The rows come from 4 hidden closed curves, with some noise, and rows from the same curve form a group. Each curve winds through 8 dimensions. The rows are also pushed far along 5 directions, which tell nothing about the answers.
Some rows, each with its group after it:
[ 72   2 -18 -58  -3 -15 -42 -21  -3 -31  -3  13 -20   8  40  -6  -9  27] : J_124
[ 25  11   4 -12  -2  -2 -21   8   4  10  -9  11 -13 -10   4 -15 -21 -17] : J_124
[ 10 -37 -11 -19   1 -19  14  -4  34   4 -12  23  -1 -41  19  39  -8 -11] : J_124
[-40 -14  36   7 -25  11  -4  13   6  16  -1  20   2 -12 -12  -9 -21 -42] : J_861
[ -7   0 -27  18  25 -10  -9 -20  10  10 -15 -22  17 -22 -18   1  27  -2] : J_861
[ 25   7 -20  -3  -6   7  11 -14   5  -4   3  -7   6   5   4  -8   1  19] : J_124
[  3  -7  10  10  10  -1  18  -5  12   8  18   4 -15   2   8   2   2 -11] : J_861
[ 16 -21   5 -28  -7 -19 -26  -9  -2   3 -28  25  14 -19   4  10  11   3] : J_457
[  4 -19  15 -27  -9 -12   4  33  13  -9 -11  14 -11  -6  29  19 -32 -10] : J_457
[ 21  19  -2   4 -12  22 -18 -11 -27  -7  -2 -22  10  19  -7 -41  -6   9] : J_457
[ -4  25 -15   2  22 -14  17  -7  27  69  34  -3 -29 -10  -7  -6 -23 -20] : J_15
[  1  17   8   0 -15  11  14   4   0  28  22   8 -36   4  12  -5 -45 -19] : J_861
[ 20  16 -34 -10  14  -6 -22 -11  13  20  -3 -10 -20 -24  -1  -7 -15 -13] : J_457
[  8 -23  54 -21 -48   8 -35   2 -25  -6 -25  34  23  18  10 -33 -14  -5] : J_457
[ 18   3  -3   3   5  -2   6  -7  18  -1   9  -4 -17   7  11  -9   1  -3] : J_124
[  1 -11  -5  18  -4  14  20   1   2 -22 -10 -14  -7   1   5  -4   0  -4] : J_861
[ -2  22  23  15 -21  11 -17  -2 -14  -2 -15   4  33  23 -27 -38  21  12] : J_15
[-16  39  13  35 -12  28  12  34 -12  -6  11 -21  -6  16  -3  -8 -32 -15] : J_457
[-11 -16   1 -17  -3  -4  -1  22   3  26   6  19 -18  -4  -1   6 -19  -5] : J_124
[ 13  29 -19  10  -1  -1  16 -14 -10  -2 -12 -28  17  15  -4  -2  20  31] : J_861
[-30 -48  23  -3  -8  -6  17  -9   8 -28 -16  14  36 -26 -11  31  48 -10] : J_457
[ -8 -27 -10  -8  32 -33  17  -3  15   3 -15  -1 -11 -21  -1  33  42  -3] : J_124
[  1  14 -15  12  -1   5 -10  -5   2   2  -5  -9 -36   0  -1  -7  -2 -11] : J_861
[-22  10  36  10 -35  15  -7  28   3  18  -8  21  13  19  -5 -33 -42 -13] : J_124
[ -5  -4 -11   4 -18  10   2   0 -15 -17 -25   4  17   1 -14   2  16  22] : J_124
[ 10  13  -9   3  -3   5 -24  -3  -1 -10   2   1 -21  12   2 -14   0   3] : J_861
[ -1 -14 -14  -6  18  -2   9  -9  -8 -11   1 -12   2 -10  -4   8  13   3] : J_457
[-10  -3   4 -14 -22  -4 -19   3   6  12 -19  24   9  -7 -12  -8  -7  -1] : J_15
[-18  -5   2  16 -31  22  18   9 -13 -24 -23  -2  39  17 -18  -8  12  29] : J_15
[-30  -4 -12   5   3   2  18  23   3  -6   1   3  11 -16 -20  33  12   5] : J_15
[ 24 -15  15 -42 -13 -15   9   7  16 -14   1  23   3 -18  28  31  -9  -4] : J_861
[  5 -24  10 -17   1 -31  13 -25  27  18  -7  26   5 -14  11  23  25   1] : J_861
[-14  -2  18  -9 -24  -5 -27 -18 -11  20 -12  10  57   1 -11 -11   4  13] : J_861
[ 12   4  -4 -19  16 -11  -7  -3  -4  -4  10   1  18  -4  -6  10  23  15] : J_457
[-42 -39   7  19  -8   6  47  29   3 -21 -18  -4  10 -14   5  39  -4  -5] : J_457
[ 25  -8  -3  -9 -23  21  30  17   2 -48  -4   1 -29  -4  24  21 -13  -3] : J_457
[ -2 -14  16 -14   1 -16 -17   1   8  29  -9  15 -28  -6   3 -13  -5 -26] : J_124
[ 23 -17 -52  -4  22 -23  -6 -39  14  -8 -17  -7   2 -24  12  31  27  25] : J_457
[-26  -4  26  10 -30  10 -27 -12   1  30   5  15  35   6 -13 -23 -10  -9] : J_15
[-28  -1   9   2  -6  -5   8   7  -3  27  -2   0  32  -6  -8  10 -10   1] : J_861
[  0  27  11  25   8  11  10  30  -2  -4   6 -15 -21  19   6 -13 -25 -12] : J_15
[  7  10  12 -15 -19  21 -18  13 -12  15   5  14 -29   6  -3 -45 -54 -25] : J_15
[ 12  -5 -26  -7 -10 -10 -13 -13   9  -1 -17  14  20  -7  -4  12  20  31] : J_15
[  4   9 -11  10   2  18  -1  14  -8 -26  -4 -20  -5  10  -2 -16  -8   3] : J_15
[ -6   7 -15  -8   1  12   5  20  -5  -5   8  -6   3 -13 -10   9 -15  -3] : J_457
[ -7  -6 -34  15  10  -1  12 -36 -14 -10 -16 -24  31   3 -25   2  58  39] : J_124
[ 11  23 -16  16  -9  16  11  12  -2  13 -13  -5 -17   7 -10 -22 -18   2] : J_124
[ 21  19  16   3 -21  11   9  20  -6  -5   0  10 -19  25  21 -14 -39   5] : J_15
[14 11  2  6 11 -9 -7  7  8 -4 -6  1 -8  3  7  0  3  0] : J_15
[ 11  33  -6  -6  -1  -5 -30 -29  -2  34  17   6  18  12  -7 -29 -16  14] : J_861
[ 14 -17 -14 -18  16  -7   8 -13   2 -31  11  -9  -9 -12  22  29  10   4] : J_124
[-20  -9  19 -12   3 -19  -4   6  19  28  10  22  -2 -18  -3  22   7 -23] : J_861
[ 22  15   5 -20 -13   7  -4  -9  -6 -47   4   3  10  14   6  -5  13  20] : J_457
[-79 -38  37   5 -26  -2   6  33  15  43  -8  38  33 -25 -37  15  -4 -32] : J_15
[  4  27 -23  13  20  17  16  17 -11  15  27 -31 -25  18  -4 -20 -29   5] : J_124
[-12  12   8  10  -2  -5  -8  16  14  33   4   6  -4 -11  -2   4 -20 -23] : J_457
[  8   3  -5 -13 -15   6  -6 -20  -6  -2  10  12  17   0  -2   2   0  15] : J_15
[-57 -12  -2  25  13  -1  35   8   1  35   4  -4  17  -5 -31   4   1  -3] : J_457
[ 13   1 -22   4  37 -10  16   2  16 -34  14 -19  -4 -11  15  35  19   7] : J_124
[-11   6  26  -9 -31   4 -13   6   1   4   1  25   9  -3   0   4 -13 -12] : J_15
[ 20   0  16   1 -33  41  -2  39 -28 -71 -10  -3 -10  31  15 -18 -22  10] : J_124
[-27  -6   6   2  -9  -5  13  11  11  42  -9   1   0 -23  -3   7 -30 -29] : J_861
[-11 -26  11   7 -10  -1  -7 -18   0  13 -12  19  23 -11 -13  -2  18  -1] : J_15
[ -8 -16 -21   9  11 -14  49   4  23   0 -19  -9 -20 -20  11  35   6  -3] : J_861

New rows. What belongs after each?
[-12  18 -12   4  -6  11  -6  18  -3   7  -1 -11 -14  -7 -10  -1 -19 -14] : J_861
[ -4  -2 -16   0  15  -8  -6 -18  13  -8   7   4   5 -16  -9  15  26   0] : J_861
[ 24 -11 -41 -28  23 -50 -41 -43  27  47 -15  30  14 -33   1  27  25  24] : J_457
[-31   4 -12   8 -10   9  12  13   1   8  -3   4  13 -11 -28  12   5   3] : J_15
[-24 -11   3  14 -10   2  31  20 -14 -30 -23  -1  48   5 -10  32  27  35] : J_457
[-10   9  15  11 -19  22  14  -1 -10 -12  -1 -13  16  -2 -13  -9   4 -14] : J_861
[ -1  -1 -14  15   8  -2  33 -10  12   9  -4 -11   7  -1   4   1  -8   9] : J_861
[-15  -8 -20  14  16   5  17  -2  15   5  17  -2   2  -8 -10   7  -5   2] : J_861
[ 13   2   8  -6  -7   6  -6  17  -3 -30   2   2  -5  17  15   0  -4  10] : J_861
[ 21  -7 -10 -10  22 -28   8   3  25  39   0  22 -30  -8  20  12 -22   0] : J_15
[  2  17 -22   0   4  13   7  -9  -9   6  12 -10  -9   3  -6 -13 -21   6] : J_15
[-13  -8 -21   4   3  -1  23  19   2  14 -11   6 -19 -13 -10  23  -6   3] : J_124
[ 24  19 -10 -14  22 -12 -31 -11  -5  10  12   9  -2   3  -3 -14  -2   9] : J_15
[  5   4  22   2   0  -3 -21  -1  -7  -2   3  -1   1   4   5  -2  10 -12] : J_861
[-19  -1   5  13   1  -3   4   3 -12  22 -20  -3  23  -4 -21  -6   9   1] : J_457
[-13   8  -1   5 -16   9 -37 -40  -4  23  16   5  39  18 -19 -41   2  15] : J_457
[  5 -25  11 -33 -18 -17 -10 -15  28  11  -6  36  15 -20   5   6   1  -6] : J_861
[ 12  31  -6  -4  -5  22  16  40   5 -26  18 -15 -42   5  22   2 -56 -20] : J_457
[ 15 -22  10 -30  -5 -13 -21  -9   5 -11 -18  22  -1 -26   7  13  11 -17] : J_457
[  1  11  14  -2  -4  -1   0   0  -2   5  -3  -1 -13   0   0  -9  -4 -17] : J_124
[ 52 -36 -37 -36   5 -29 -27 -33  11 -30 -37  31  13 -20  16  27  41  44] : J_15
[ 21  50 -19  -6 -10  25 -36 -24 -19 -14  24 -22  12  20 -12 -39  -9  14] : J_15
[-44 -20  32   3 -26  11  22  16   1  29  11  23  16  -5 -11   5 -25 -18] : J_15
[ -1   3  12  -7  -9  10   4  27  -2  11  -5  15 -22   2 -12 -22 -24 -18] : J_15
[-12   7  14  17 -25  14   5   6  -2  -6   1   0  18  13   3   0  -9   5] : J_15
[  7  -7  66 -11 -47  29 -25  24 -32 -35   0  32  34  37   9 -30 -23   7] : J_15
[  6  30  13   4 -14  22   0  16 -33 -36  14 -13  21  32  10  -1 -18  24] : J_861
[  7  18  -8   0 -27  17 -10 -13  -1  16   1   2   5   8 -15 -32  -7   4] : J_15
[ 23  22  22 -11 -23  14 -30 -12  -9   3   1  11  -6   2   0 -33 -16 -22] : J_124
[ -8 -10  16   3  -8   1   2 -10  -4  16   7  18  25   0  -9   1   8   7] : J_15
[  0   6 -11  14  -2  15  22  -2  12  -4   3 -12  -8  -2  -8 -15  -5  -9] : J_861
[-10 -22  -4  -7 -13   0  15   5  16   8  -4  11  -8 -16  -5  12   6 -11] : J_861
[-18   8 -32   8   6  -3   5 -26   4  36  -1  -3  13 -11 -30  -8   8  11] : J_15
[ -8  -7  -7  -1  -1 -15  13  11  25  36   8  24 -13 -11  11  27 -22  -1] : J_457
[ -3   7 -12  16 -15  27  26  10  -9 -32  -4 -22   2  10 -10  -3   8   9] : J_861
[-13 -37  -4  -6 -13  -2  31  21   5 -27 -29  17   7 -21   2  44  15   9] : J_124
[-11 -42  17   1 -21 -20 -29 -39   9  14 -37  31  53  -9  -8  -6  34  11] : J_15
[ 25   3 -10  -8  18  -6  13   0  22  22  23   5 -25  -8  22   1 -39 -11] : J_861
[  6   1  22   3 -23  20   9  25 -11 -17  -3  -6  -7  15  12 -10 -19 -10] : J_861
[ 21  26 -15   0 -10  20 -26   1 -14 -31  -9 -22  -3   4   2 -20 -10   0] : J_861
[-7  6 19  9  4  1 -7  4 -9 -5 12  1 11 11  6  3 -5  0] : J_861
[ 26 -34  12 -40 -18 -13 -36 -38  12 -25 -11  33   8 -20  13   4  25  -7] : J_457
[ 25 -10   5 -24 -16   3 -26   4  11  -5  -6  18 -30 -11  15 -14 -22 -23] : J_15
[  7  -8   4   1 -12  19  -3  18  -3 -27   0   3  10   0   8  -4 -24  -1] : J_124
[-25 -20  27 -15 -10 -11  -3  12  10   3   3  22  20 -14  -8  25  20 -12] : J_861
[-25  24  -1  21  -4  16   6  14   3   6   5 -21  10   5 -16 -20 -20 -11] : J_457
[ 19   7 -26 -12  17 -12   7 -15   5  36  -4  -8 -28 -17   1  -4 -10  -9] : J_124
[  3   9  13  10 -27  33  14   6 -20 -49 -11 -16  21  17 -12 -19  20   9] : J_15
[  3 -14  -4  -3  -5  -3   3 -18   0  -3  -5   5   9 -14  12  17  -5   1] : J_861
[  2  16  -5 -10 -12  21 -18   8 -17 -19   6  -5  22   0 -13 -12 -11   5] : J_457
[ -1  23 -19  11   8   6  18  22 -13 -11   2 -12   1   5   0  22 -13  20] : J_457
[-12 -13  11 -10 -26   3   0  -4   7   7  -1  19   8  -2 -11   2  15  -1] : J_861
[-13   4  -2  -6   9  -7 -23   5   3  21   9  16  10 -10 -18   1  -1  -3] : J_15
[  5  -6  -4 -25 -12 -15 -19   9  13   0 -18  15 -14 -13  13  13 -10  -6] : J_861
[-17   3  20  15 -17   4 -12   5   7   5  -4   7  10  -3   1   1  -9 -18] : J_457
[ 13   3  -5  -3  -3  12 -13   7 -13 -44 -10 -11  21  19   2 -15   6  24] : J_15
[ -2  46 -22  15  14  21   4  24 -17 -13  22 -21 -10  12 -16  -4 -15  10] : J_15
[ 16  10  -6  -2  -7  -4  -5 -17  13 -16   5  -1  18  11   8   3  16  22] : J_457
[-11  25   2  13  23  -6  -1  13   6  54  35   0 -32   2   7  -2 -48 -22] : J_861
[ 30  35 -47  -4  19  -5 -24 -29   8  -7   0 -25   2  -7  -3 -10   9  17] : J_457
[ 14  36  -4   7   0   1  10   4  -7 -10  -5 -23   5  21   1  -8  10  18] : J_861
[-17 -21   6  -4  21 -26  11   9  16  18  12  15   2 -16  12  43   1  -5] : J_861
[  1  24   3  14  10  13 -19   4 -12   4  21  -9 -14  12   5 -21 -38 -13] : J_15
[ -2  12   8 -13 -26  20 -10   3  -9 -36  10  -5  16   7   1  -2  -7   3] : J_15
